The groups are shells around one centre, one inside the other: the same stretched ball of 2 dimensions in 9 sizes.
Known rows, each followed by its group:
[-1.52,1.38,-6.48,1.47,0.20,-5.22,-0.89,-3.31,-2.13,0.81,0.16,-5.89,1.19,0.87,1.90,3.51,-2.06,2.26,-3.78,-1.60,1.82] : Z_504
[-1.17,0.91,-6.84,1.39,0.91,-5.47,-1.02,-5.59,-3.59,2.23,-0.09,-6.91,-1.76,0.84,3.31,3.71,-2.22,5.48,-4.11,0.07,4.21] : Z_805
[-1.32,1.21,-5.78,2.25,0.49,-4.63,-1.28,-2.41,-1.71,0.39,0.35,-5.87,2.02,0.68,1.74,3.18,-2.07,1.33,-3.47,-1.65,1.46] : Z_282
[0.40,-0.35,-1.30,7.64,3.13,-0.64,-4.12,1.87,0.01,-1.37,1.49,-6.60,5.22,-0.82,1.79,1.19,-2.25,-2.37,-1.52,-0.48,1.26] : Z_655
[-1.31,1.23,-5.58,2.44,0.47,-4.47,-1.36,-1.98,-1.44,0.12,0.43,-5.74,2.55,0.62,1.56,3.10,-2.06,0.75,-3.36,-1.84,1.12] : Z_842
[0.05,-0.21,-3.54,5.31,2.78,-2.54,-3.09,-2.29,-2.22,0.85,0.75,-7.35,0.81,-0.24,3.22,2.23,-2.34,2.53,-2.67,0.80,3.85] : Z_472
[0.29,-0.36,-2.53,6.41,3.09,-1.68,-3.61,-0.72,-1.42,0.06,1.06,-7.18,2.34,-0.53,2.79,1.76,-2.31,0.81,-2.17,0.52,3.06] : Z_282
[-1.18,0.97,-6.57,1.60,0.83,-5.25,-1.09,-4.82,-3.12,1.77,0.03,-6.65,-0.85,0.79,2.93,3.58,-2.17,4.46,-3.96,-0.34,3.54] : Z_769
[-0.18,0.02,-4.03,4.70,2.41,-2.98,-2.74,-2.59,-2.28,0.93,0.63,-7.18,0.69,-0.08,3.10,2.45,-2.30,2.68,-2.87,0.51,3.65] : Z_719
[0.44,-0.50,-1.97,7.03,3.32,-1.19,-3.93,0.01,-1.07,-0.27,1.20,-7.18,3.00,-0.69,2.67,1.52,-2.32,0.06,-1.91,0.49,2.81] : Z_504
[-0.71,0.68,-3.91,4.41,1.40,-2.99,-2.38,-0.28,-0.77,-0.58,0.86,-5.97,3.84,0.08,1.51,2.35,-2.11,-0.73,-2.63,-1.48,0.94] : Z_72
[-0.09,0.13,-2.25,6.41,2.32,-1.50,-3.42,1.46,-0.03,-1.31,1.28,-6.18,5.22,-0.47,1.43,1.59,-2.16,-2.31,-1.89,-1.16,0.71] : Z_655
[-1.00,0.96,-4.56,3.61,0.92,-3.57,-1.94,-0.67,-0.85,-0.48,0.70,-5.76,3.69,0.31,1.33,2.63,-2.07,-0.54,-2.90,-1.85,0.70] : Z_842
[-0.44,0.25,-4.96,3.64,2.03,-3.80,-2.24,-3.80,-2.87,1.52,0.38,-7.20,-0.45,0.20,3.33,2.88,-2.28,3.95,-3.30,0.57,4.11] : Z_805
[-1.35,1.12,-6.90,1.19,0.59,-5.57,-0.88,-5.03,-3.19,1.86,-0.06,-6.56,-0.96,0.90,2.85,3.72,-2.15,4.58,-4.09,-0.52,3.45] : Z_72
[-1.16,0.94,-6.51,1.67,0.86,-5.21,-1.15,-4.80,-3.12,1.80,0.03,-6.67,-0.85,0.78,2.95,3.55,-2.18,4.46,-3.93,-0.31,3.57] : Z_769
[-1.53,1.25,-7.71,0.31,0.36,-6.25,-0.46,-6.34,-3.86,2.52,-0.29,-6.69,-2.27,1.13,3.22,4.10,-2.16,6.04,-4.48,-0.25,4.12] : Z_472
[0.17,-0.13,-1.56,7.24,2.76,-0.90,-3.87,2.03,0.18,-1.54,1.45,-6.32,5.61,-0.70,1.48,1.29,-2.19,-2.76,-1.60,-0.91,0.76] : Z_719

New rows, each followed by its group:
[0.24,-0.17,-1.26,7.55,2.83,-0.66,-4.01,2.53,0.45,-1.80,1.54,-6.26,6.12,-0.79,1.33,1.15,-2.18,-3.32,-1.44,-1.04,0.48] : Z_805
[-0.55,0.34,-5.27,3.27,1.86,-4.07,-2.03,-4.14,-3.00,1.67,0.29,-7.18,-0.71,0.30,3.35,3.00,-2.28,4.26,-3.44,0.53,4.18] : Z_805
[0.46,-0.44,-1.28,7.68,3.24,-0.63,-4.18,1.65,-0.16,-1.21,1.47,-6.74,4.89,-0.85,1.96,1.18,-2.26,-2.01,-1.53,-0.24,1.55] : Z_655
[0.39,-0.35,-1.17,7.77,3.11,-0.54,-4.17,2.12,0.13,-1.50,1.54,-6.55,5.48,-0.85,1.69,1.13,-2.25,-2.63,-1.46,-0.56,1.10] : Z_719
[-0.51,0.33,-4.88,3.67,1.88,-3.74,-2.21,-3.35,-2.59,1.24,0.44,-7.01,0.12,0.22,3.06,2.81,-2.25,3.32,-3.23,0.27,3.66] : Z_769
[-1.37,1.13,-7.01,1.06,0.54,-5.66,-0.80,-5.23,-3.27,1.96,-0.11,-6.57,-1.15,0.93,2.92,3.79,-2.16,4.80,-4.15,-0.46,3.54] : Z_655
[-1.74,1.54,-7.39,0.46,-0.07,-6.03,-0.40,-4.76,-2.86,1.54,-0.12,-6.04,-0.25,1.14,2.31,3.92,-2.07,3.85,-4.25,-1.35,2.53] : Z_805
[-0.59,0.60,-3.27,5.12,1.54,-2.44,-2.70,0.85,-0.16,-1.17,1.07,-5.81,5.02,-0.10,1.14,2.04,-2.11,-2.04,-2.31,-1.79,0.28] : Z_472
[-1.31,1.07,-6.90,1.20,0.67,-5.55,-0.89,-5.20,-3.30,1.97,-0.08,-6.62,-1.20,0.89,2.97,3.73,-2.18,4.85,-4.11,-0.37,3.64] : Z_655
[-1.42,1.18,-6.97,1.08,0.46,-5.63,-0.82,-4.96,-3.13,1.79,-0.07,-6.47,-0.82,0.94,2.76,3.76,-2.14,4.46,-4.11,-0.65,3.29] : Z_72
[0.61,-0.54,-0.51,8.51,3.45,0.03,-4.56,2.86,0.46,-1.82,1.70,-6.59,6.11,-1.06,1.62,0.84,-2.26,-3.35,-1.17,-0.49,0.93] : Z_842
[-1.64,1.39,-7.62,0.32,0.15,-6.19,-0.40,-5.67,-3.42,2.11,-0.23,-6.41,-1.38,1.15,2.81,4.04,-2.12,5.10,-4.40,-0.75,3.42] : Z_504
[-1.65,1.51,-6.87,0.98,0.00,-5.60,-0.64,-3.77,-2.34,1.02,0.06,-5.87,0.80,1.00,1.95,3.67,-2.06,2.71,-3.97,-1.64,1.91] : Z_842
[0.20,-0.16,-1.53,7.28,2.77,-0.87,-3.89,2.05,0.20,-1.55,1.46,-6.33,5.62,-0.72,1.50,1.28,-2.21,-2.77,-1.60,-0.90,0.76] : Z_719
[-0.87,0.64,-5.97,2.38,1.36,-4.72,-1.56,-4.65,-3.17,1.82,0.14,-6.96,-0.98,0.56,3.21,3.33,-2.22,4.57,-3.74,0.18,4.00] : Z_719
[-0.79,0.80,-4.06,4.22,1.22,-3.12,-2.27,-0.20,-0.67,-0.69,0.84,-5.84,4.04,0.14,1.34,2.39,-2.08,-0.94,-2.67,-1.70,0.69] : Z_504
[0.46,-0.36,-0.77,8.15,3.16,-0.20,-4.33,2.90,0.56,-1.92,1.66,-6.39,6.31,-0.96,1.41,0.94,-2.22,-3.55,-1.25,-0.80,0.60] : Z_842
[0.45,-0.41,-1.12,7.83,3.20,-0.50,-4.20,2.09,0.11,-1.46,1.53,-6.61,5.40,-0.89,1.77,1.10,-2.25,-2.54,-1.46,-0.46,1.20] : Z_719
[0.13,-0.06,-1.59,7.16,2.62,-0.95,-3.80,2.20,0.32,-1.66,1.47,-6.21,5.89,-0.69,1.32,1.30,-2.18,-3.05,-1.59,-1.12,0.49] : Z_504
[0.38,-0.39,-1.95,6.99,3.16,-1.19,-3.88,0.39,-0.83,-0.54,1.26,-6.97,3.53,-0.68,2.41,1.50,-2.29,-0.49,-1.88,0.17,2.36] : Z_72
